The rows are grouped in 4 ways, from coarse to fine. Each group lies inside one group of the grouping before and may be the whole of it. The rows also spread widely along 11 directions, which tell nothing about the answers.
In the rows, 128 means zero.
Known rows, each followed by its group in each grouping:
[113 138 118 120 115 145 147 120 122 133 127 114 126 117 122 131 143 128
 125 132 131 126 139 135 106 111 124 149 146 130 116 114 150] => J_662 Dotum sobo Topoz
[143 142 100  86 158  99 116  89 150 162 132 147 153  78  68 122 132 160
 153 165 174 124 152 150 161 158 121 142 156 118  80 109 142] => J_662 toger Bima forir
[ 88 118 135  98 140 128 105 139 105 103 152 132 127 196 153 105  90 116
 111  85 103 127 124 130 138 125 138 135 124  83 134 189 139] => J_662 toger fod dilo
[118 180 131 120 146 139 109 147 163  67 146 128 155 165 155 152 135 125
  96 129 159  83 133 136 178 143 135 145 178 147 129 151 123] => J_662 toger Bima Gana
[104 132 108 108 120 168 121 105 117 111 162  99 151 132 151 168 151  89
  95 116 127 133 140 132  98 117 126 135 148 128 123  71 164] => J_789 pamif rele renu
[100 135 106  95 147 135 112 126 115 141 126 123 137 137 123 127 113 108
 125 134 131 141 131 129 137 127 154 109 164 116 132 113 147] => J_662 toger rofad lasul
[124 194 159 120 151 115 161 162 161  78 115 138 140 145 132 145 130 159
 109 142 152  94 112 148 141 122 137 151 165 158 128 173 111] => J_662 toger rofad sig
[114 127 127 151 133 160 141 103 101 123  60 101  89  96  99 118 147 184
 160 155 110 119 158 142 162 159 136 196 162 148 109  89 151] => J_789 valez lav rular
[ 97 155 114 117 135 134 175 147 113 122  46 114 110 134 114 127 143 130
 148 169 120 138 135 127  99  87 148 139 187 138 141 129 137] => J_789 pamif Gimog detef
[122 118  95 113 104 120  84  98 126 142 163 125 141 126 116 133 139 126
 140 158 155 126 156 138 160 137 121 149 134 120 107 124 155] => J_789 valez lav Riba
[124 149 109 122 126 121 133 128 172 130 150 129 137 104 121 113 162 126
 133 140 153 103 165 131 105 143  94 148 160 103 102 133 111] => J_789 valez bula zifa
[ 68 109  95 119 108 149 131 115  84 120  97  91  95 147 109 139 168 125
 155 135 114 109 175 133 136  91 141 206 178 138 121 137 177] => J_789 pamif rele gerev
[103 162 170 117 150 164 145 131 125  76 139 120 128 148 154 123 110 156
  83  87  99 118 113 147 101 153 127 154 136 118 118 123 132] => J_662 Dotum sobo tel
[133 151 141 133 111 117 126 127 128 132 132 122 128 106 102 137 135 158
 140 162 152 127 128 142 149 142 130 147 122 152 122 122 138] => J_789 pamif Gimog lak
[125 121 119 130 139 126 156 109 138 147 126 117 119  77  99 157 156 139
 153 129 155 110 147 123 131 142 122 174 139 160 101  97 145] => J_789 valez bula dos
[130 137 174 143 121 115 139 146 100 141 137 134 114 118 114 123  98 173
 130 132 117 151  88 144 118 156 145 132  74 141 137 137 129] => J_789 zep fopan Pogi
[131 109 151 132 114 122 114 107 110 140 169 116 124 117 113 144 124 151
 136 117 139 126 128 130 166 164 125 166  90 147 115 123 146] => J_789 pamif Rupur kevu
[109 119 116 117 102 103 139 130 128 148 167 129 123 111 107 150 154 117
 144 142 155 119 137 137 101 101 120 169 120 138 114 148 154] => J_789 valez bula zifa
[134 145 123 128 119 136 124 125 137 134 148 121 145 116 130 140 139 127
 121 137 145 124 133 132 147 136 128 129 136 137 126 110 142] => J_662 toger rofad lasul
[128 114 117 106 127 113 137 122 137 148 162 135 138 125 125 112 134 123
 133 103 125 120 147 120  96 135 101 140 117  89 106 155 118] => J_789 zep fopan Pogi
[107 149 146 119 140 162 102 123 114 116 151 117 132 133 141 115 108 146
  99 110 109 136 125 146 140 174 138 131 135 109 126  96 143] => J_662 toger rofad lasul
[144 150 136  90 173 129 129  98 117 126 100 140 153 116 114 108  83 177
 119 144 121 162 115 155 143 164 137 108 126  98  99  95 142] => J_662 toger fod dilo
[130 111 142 157 116 180 176 139 114 113 120 104 125 147 181 144 129  90
 107  71  78 127 119  93  96 116 117 131 100 120 164 115 130] => J_662 toger Bima forir
[131 127 112 124  98 131  92 112 133 131 169 119 150 137 135 106 134 119
 124 139 131 139 152 135 130 147 103 125 116  93 119 124 133] => J_789 pamif rele gerev
[103 137  96 123 134 155 148 113 143 152 114 109 113  76  97 118 175 121
 139 144 129 115 172 130  85 138 114 159 192 115 100  69 132] => J_789 valez lav rular
[113 141  96  91 120 119  91 130 111 116 110 131 163 188 152  96  93  94
 124 172 123 176 125 133 122 106 143  62 145  78 149 146 132] => J_789 pamif rele gerev
[139 135 132  90 153  99 130 129 149 118 160 152 169 149 151 127  95 109
 112 122 143 145 110 125 101 131 115  91 108  93 125 154 114] => J_789 valez bula zifa
[103 108 120  37 179  90 120  88  92 124 123 152 151 159 108 137  73 146
 134 131 129 155 117 148 122 117 149 139 133  98  99 154 159] => J_789 valez lav Riba
[114 141 107 128 120 119 150 146 147 141 132 116 132 118 111 158 165  88
 145 147 167 112 138 114 112  97 137 132 163 163 135 127 125] => J_789 pamif rele gerev
[129 152 138 146  88 122  71 157 129 119 173 137 146 160 156 111  98 108
 107 168 142 162  96 141 138 146 142  72 102 117 165 136 121] => J_789 valez lav rular
[127 133 115 125 107 130 146 127 107 150  92 128 121 116 112 102 126 151
 144 171 111 155 134 143 118 116 127 132 127 100 127 125 150] => J_662 toger Bima Gana
[137 159 136 116 123 116 142 137 159 117 159 137 152 127 134 128 138 139
 112 136 146 112 134 142 121 126 109 140 133 120 116 154 123] => J_662 toger rofad lasul
[125 117 156 179  88 145 149 144 120 116 165 106 109 117 147 175 150 126
 125 104 134 108 115 120 131 129 123 178  83 184 145 128 148] => J_789 valez bula dos
[135 134  90 106 125 134  98  89 122 134 104 115 152 121 115 133 134 135
 147 177 155 141 154 132 180 141 132 127 157 132 111  93 160] => J_789 pamif Gimog detef

New rows. What belongs after each?
[ 89 147 155 148 125 162 140 159 123 119 141 114  97 126 129 105 138 134
 108  92  94 110 129 135  95 156 128 160 144 110 139 123 121] => J_662 toger Bima forir
[ 98 139 107 134 117 153 121 141 101 141  88 116 117 135 142  97 109 107
 129 163 101 179 122 128  92 128 148  80 146  97 153  88 139] => J_789 valez bula dos
[112 138 169 141 128 105 162 176 135 149 143 144 102 126 116  89 111 134
 135 115 109 137 103 124  55 140 122 121 106 100 144 164  85] => J_789 valez lav Riba
[ 94 159 137 113 129 117 112 147 112 115 131 133 129 140 123 130 105 140
 115 163 140 153 102 160 116 131 157 120 140 135 135 127 148] => J_789 valez bula dos
[104 156 133 126 118 113  90 160 133 129 141 131 123 151 120  94 110 122
 134 150 143 133 125 128 145 150 144 104 144 114 148 158 108] => J_789 pamif Gimog lak
[ 86 152 147  94 159 127 125 162 106 137 123 131 131 155 131 111  74  95
 110 124 111 176  83 123  74 133 171  56 137 102 164 113 114] => J_789 pamif Gimog lak
[103 107  98  98 129 127  85 113  95 177 133 122 136 132 110  89  96  93
 145 144 115 186 131 123 110 144 147  71 130  76 135  92 139] => J_789 pamif rele gerev
[149 119 163 116 140 132 149 101 107 114 130 125 149 132 138 133  97 161
 120 113 103 155 109 138 117 151 115 133  76 117 118 115 139] => J_789 pamif rele gerev
[128 107 141 163  95 149 149 130 118 146 133 115 101 117 138  87 135 140
 140 112  85 134 145 115  89 151  95 150  95  88 132 128 115] => J_789 valez lav Riba
[183 141 155 131 150 132 149 102 157  86 116 137 160 135 159 109 115 189
 119 108 115 110 141 128 157 182  82 148 101 102  99 157  98] => J_789 zep fopan Pogi
[109 156 143 132  99 142 100 135 104 112 154 116 133 141 135 128 119 137
 103 157 123 160 108 160 116 138 142 119 114 127 142 105 153] => J_789 pamif rele renu
[131 180 159 157 109 148 155 150 156  84 147 108 133 115 137 182 171 145
 106 139 158  86 124 136 139 131 125 173 141 197 132 116 131] => J_789 pamif Gimog lak
[160 116 165 100 147  90 156 120  86 137  92 157 141 144 119 112  53 182
 145 145 107 178  79 145 143 129 143 113  57 106 134 166 143] => J_662 toger Bima Gana
[131 145  95 107 149 158 143 118 153 119 105 126 154 140 157  91 131 109
 112 118 107 131 160 117 104 133 100  98 167  64 115 112 111] => J_662 toger fod dilo
[129 142 154 110 176 145 167 133 133 115 109 122 143 131 144 148 103 115
 115  97 119 139 102 105 104 147 137 103 133 140 141  97 112] => J_789 pamif Gimog detef
[118 139 111 126 128 147 126 127 122 151 107 118 123 113 119  98 129 131
 137 145 116 144 145 130 130 142 132 116 154 102 128 102 136] => J_662 toger rofad lasul
[124 123 115  95 124  94 118 127 120 138 145 145 151 147 124 144 107 104
 132 161 155 152 109 135 121  99 144 107 120 128 135 149 142] => J_789 valez lav rular
[114 182  98  91 195 171 130 112 183 124 115 117 158  94 122 117 142 101
 105 120 156 109 157 117 108 172 128  90 232 111  97  40 101] => J_662 Dotum sobo Topoz
[115 161 128 121 136 152 129 145 127 105 102 126 139 161 158 110 103 111
 107 135 120 146 112 121 118 123 146  85 153 115 148 120 122] => J_662 Dotum sobo tel
[126 134 134 129 104 122 152 118 128  95 144 125 132 131 137 153 155 157
 123 138 135 106 144 150 121 109 101 198 115 138 106 159 156] => J_789 valez bula zifa
[119 105 116 118 167 141 151 129 121 146  86 117 120 142 136 123 113  98
 155  88 115 120 139  81 153 132 143 118 153 121 145 135 116] => J_662 toger rofad lasul
[ 85 139 122  96 118 107 117 157  93 127 122 130 131 184 136 133  96  92
 122 159 130 166  97 131 108  85 171  90 141 125 163 161 141] => J_789 pamif Rupur kevu
[107 125 201 138 139 115 174 161  99  97 146 130 105 151 134 174 101 148
 114  86 116 121  69 134 104 119 153 175  81 180 151 168 132] => J_789 valez lav rular
[130 143 155  94 148 150 170 106 119  87 134 119 156 139 158 151 115 143
  87 100  99 138 117 139  77 126 109 141 113 111 116 106 140] => J_789 pamif Gimog lak
[ 92 154 183 150 150 127 165 199 143 138 152 121  95 123 121 130 123 100
 121  79 126 115  87 102  68 150 148 117 131 153 166 133  80] => J_789 pamif Gimog detef
[ 87 130 117 127 116 141  97 126  99 137 130 115 110 130 121 112 123 130
 133 149 119 149 136 146 124 146 144 138 139 109 130 108 157] => J_789 valez bula zifa
[106 118 132 108 140 108  94 144 119 135 145 132 129 180 140  90  87  98
 134 110 120 144 125 106 145 154 136  92 126  85 147 174  99] => J_789 pamif Rupur kevu
[137 153 110 104 142 126 130 116 161  84 127 134 166 150 150 155 141 121
 114 149 160 105 144 131 146 117 115 141 168 139 115 143 126] => J_789 valez lav rular
[ 89 166  95  73 130 156 131 101 111  72  99 120 153 165 153 118 144 156
  88 160  98 132 163 176  88 102 118 164 197  80  92 129 169] => J_789 zep fopan Pogi
[132 109 168 174  92 115 109 143 113 175 191 124  98  82  94 140 126 141
 150 127 149 136  98 130 142 171 141 148  61 170 142 109 136] => J_789 valez lav rular
[129 166 139 140  93 116 134 155 118 141 115 133 125 122 116 112 119 151
 130 190 132 158 104 156 121 109 144 108 119 132 148 139 141] => J_662 toger rofad sig
[119 181 117 102 161 146 133 149 134  89  77 129 165 171 165 140  98 105
 101 161 133 149 106 127 140 109 165  67 184 135 159 118 126] => J_662 toger rofad lasul
[130 161 116 114 137 138 136 141 137 131  93 133 148 137 145  95 107 118
 120 158 118 160 124 126 115 126 135  72 154  93 145 119 115] => J_662 toger rofad lasul
[ 70 135 118 122 125 113  92 172 116 168 158 119 108 134  95 135 127  67
 146 139 163 142 108 114 119 122 180  94 157 153 164 122 128] => J_789 pamif rele renu
[112 134 152 152  75 136 150 148 132 116 215 112 126 123 143 193 169 106
  97 111 148  99 113 135  83  97 119 181  97 178 136 131 154] => J_789 valez lav Riba
[130 154 109 128 107 134  90 131 155  95 157 130 158 156 167 107 127 116
 107 149 142 129 147 137 139 145 105 110 138  95 127 143 121] => J_789 valez bula dos
[116 132 120 113 160 150 107 121 124 105 117 123 138 164 151 109 102 126
 120 101 116 122 139 117 173 154 136 122 148  99 125 134 129] => J_662 toger fod dilo
[126  84 119  84 126 122 136 101  89 144 143 128 147 159 150 140  90 102
 125  95 100 157 117 119 118  97 130 122  85  92 133 149 164] => J_662 toger rofad sig
[132 149 122 100 165 114 128 121 150  97 109 130 157 153 129 135 122 128
 135 137 155 113 138 121 159 136 130 127 162 134 119 148 112] => J_789 pamif rele gerev
[137 152 118 120 154 134 125 124 150  87 120 125 159 155 145 175 131 118
 119 128 173  92 129 117 204 122 147 138 160 175 127 140 141] => J_662 toger fod dilo
[167 187 171 141 142 124 133 125 150 108 124 141 151  95 110 131 113 201
 114 167 152 131  99 165 165 181 130 131 113 154 116 102 125] => J_662 toger Bima forir
[134 116 158 164 125 139 162 160 141 105 142 109 123 157 166 157 135  89
 131  67 126  99 116  79 131 128 119 138 101 158 165 163  97] => J_789 pamif rele renu
[178 158 100 108 133 134 136 110 141 125  79 144 185 143 159  94  94 129
 117 184 125 183 123 132 130 119 118  42 127  77 130 106 125] => J_662 toger fod dilo
[105 118  83 125  83 117 176 148 142 155 146 120 121 114 119 166 194  61
 141 152 155 109 152 113  58  44 117 156 161 147 133 141 143] => J_789 valez lav rular
[163 155 153 125 124 129 127  94 134  80 114 126 155 139 143 118 118 205
 118 157 126 127 143 157 180 169  96 164 115 121  96 139 132] => J_789 pamif Rupur kevu
[141 159 151 136 133 109 120 158 155 145 173 143 145 117 119 129 111 122
 118 131 166 131  94 129 140 152 140  91 106 142 138 132 112] => J_662 toger fod dilo
[142 111 122 135  60 116  90 100  76 149 126 118 124 132 113 101 111 172
 155 189 119 173 135 155 170 129 123 144  72 108 128 140 176] => J_789 pamif Gimog lak
[149 117 137 117 127 142 192 111 146 105 139 125 140 126 154 132 153 146
 115  81 100  94 157 125  95 119  70 193 111  93 100 156 130] => J_662 toger Bima Gana
[140 172 115 130 127 140 154 145 154 142  96 131 145 108 131  98 136 124
 124 169 129 147 133 127 102 128 122  82 163 104 136 104 109] => J_662 toger rofad lasul
